The rows of a group lie close to one hidden flat surface of 5 dimensions, which passes through zero. Surfaces can cross.
(in the rows, 128 means zero)
Some rows, each with its group after it:
[179 149 170 115 115 157 132 102 146 123 119 151 164  92 118 167] : G
[129  93 140 104 104 134 118 100 145 149 135 105 114 157 149 148] : E
[120  43 121 134 151 115 147 160 171 186 184 111  93 167  92 151] : E
[164 189 171 164  98 132 136 108 113 103 102 168 139 107 174 134] : G
[154 103  98 193 116 102 120 166 112 117 145 168 146 113 125 109] : E
[125 189 126 102 133 143 120  98 102  67  64 111 170  98 141 118] : A
[122 186 111 122 144 127 134 113  95  54  65 109 174 105 138 105] : G
[156 124  95 121  64 140  55 118  86 102 122 171 183  80 131  95] : G
[ 90 190 173 140 132 107 168 156 125 140 163 169 102 127 123  83] : E
[184  60 107 154 106 134 107 115 144 135 143 110 147 140 136 156] : A
[140 180 168 157 149 118 171 116 133 101  98 131 135 124 150 140] : G
[134  91 116 143 167 115 154 163 154 159 175 118 112 138  86 125] : F
[129 146 146  81 102 164  80  80 120 136 116 116 119 133 157 145] : F
[108 153 166 148 112 113 141 148 127 170 177 177  79 133 141 110] : E
[216 141  95 120 175 188  72 105 117 124 198 110 139 105  93  93] : F
[131 150 154  72 149 165 142  83 150 128  97  84 127 129 122 173] : G
[210 151 104 147 172 152 196 124 141 150 158  93 101 109 113 138] : F
[ 94 123 134 139 107  91 131 158 118  92 149 155 171 124 101  58] : A
[127  95 110 158 184  98 214 183 162 143 148 103 118 134  81 130] : F
[ 78 118 104 134 190 103 172 157 138 120 123  81 105 167 111 111] : G
[100 178 141  70 116 145 138  77 119  86  35  87 148 121 157 162] : F
[159 148 117 174 105 118 116 139 100 109 136 169 144 102 140  98] : F
[102  85 133 128 165 100 173 148 162 107 149  88 153 159  85 103] : E
[122  93 117 111 155 138 135 140 153 175 156 110  88 144 104 159] : E
[126 181 119 122 183 150 149 129 125 143  92 113  94 115 131 171] : A
[182 155 101 133 171 170 128 101 129 136  76  92 104 114 156 209] : A
[169  91 140 106  70 153  83  73 135 148 127 112 120 150 172 164] : A
[ 75  92 140 149 133  80 157 191 145 154 199 161 117 149  81  67] : A

New rows, each followed by its group:
[124 130 126  94 143 145 128 107 132 117 102  96 138 132 122 145] : E
[120 133 141  80 172 148 154 105 157 128 106  76 128 135 107 163] : G
[128 213 160  92  89 158 103  71  94 107  82 139 126 108 179 134] : E
[171 146 146 122 127 147 128 116 134 101 116 148 182  89 105 144] : G
[ 91 129 161  80 159 140 155 123 162 183 162 107  72 157 106 144] : E
[ 64 114 154 158  64  78 113 153 113 117  97 184 138 141 163 121] : F
[109 113 143 136 144 115 150 155 147 169 170 141  95 143 111 120] : E
[152 136 114 190 129 102 164 163 117 112 134 155 141 107 126 106] : F
[141  88 106 104 136 158 106 123 145 201 143 115  73 134 123 189] : E
[109 186 106 151  85 118  96 107  66  79  79 136 125 123 200  84] : G
[108 104 116  74 129 151 107 109 135 149 125  95 110 141 121 141] : G
[169 104 121 133 109 135 107 144 130 122 150 170 180  87  90 126] : G
[195 148 116 150 147 144 208 124 144 160 146 105  83 115 138 153] : F
[ 86 130 136 129 195 111 188 140 158 136 123  74  87 173 118 137] : G
[ 81 140 144 115 135 122 144 106 130 165 118  86  41 192 186 140] : G
[104 139 136 157 119  90 222 148 141 129  79 125 113 133 148 157] : F
[121 102  85  71  83 157  54 104  96 129 118 123 146 108 126 112] : G
[160 147 111 120 170 141 185 121 141 123 115  90 126 118 111 142] : F
[135  79 141 142  73 113 107 130 131 135 165 147 140 144 136 101] : A
[138  76 116 160 116 111 120 166 137 159 180 164 125 125 101 114] : G
[118 210 139 146 131 131 128 148  95 132 128 185 108  90 137 106] : E
[176 148 106 160 154 146 129 123 120 142 102 125 102 112 154 184] : A
[156 118 125  92 149 171 125  87 152 177 110  81  75 146 149 209] : A
[141 162 133 159  61 120  90 114  83 116 116 173 120 118 194 105] : G
[141  91 118 140 160 125 140 155 151 158 180 117 107 141  93 123] : F
[102 135 139 161 117  83 216 155 138 131  81 131 114 132 148 152] : F
[ 94 151 114 148 198 102 187 151 136  89 102  84 131 146 114 110] : G
[138 136 142 237 168  70 199 196 141 106 157 167 138 129 113 102] : G
[ 75 143 118 119 121 119 122 111 107 140 109  87  62 179 189 114] : G
[141 123 134  41 152 178 122  85 160 129 107  85 159 111  87 176] : G
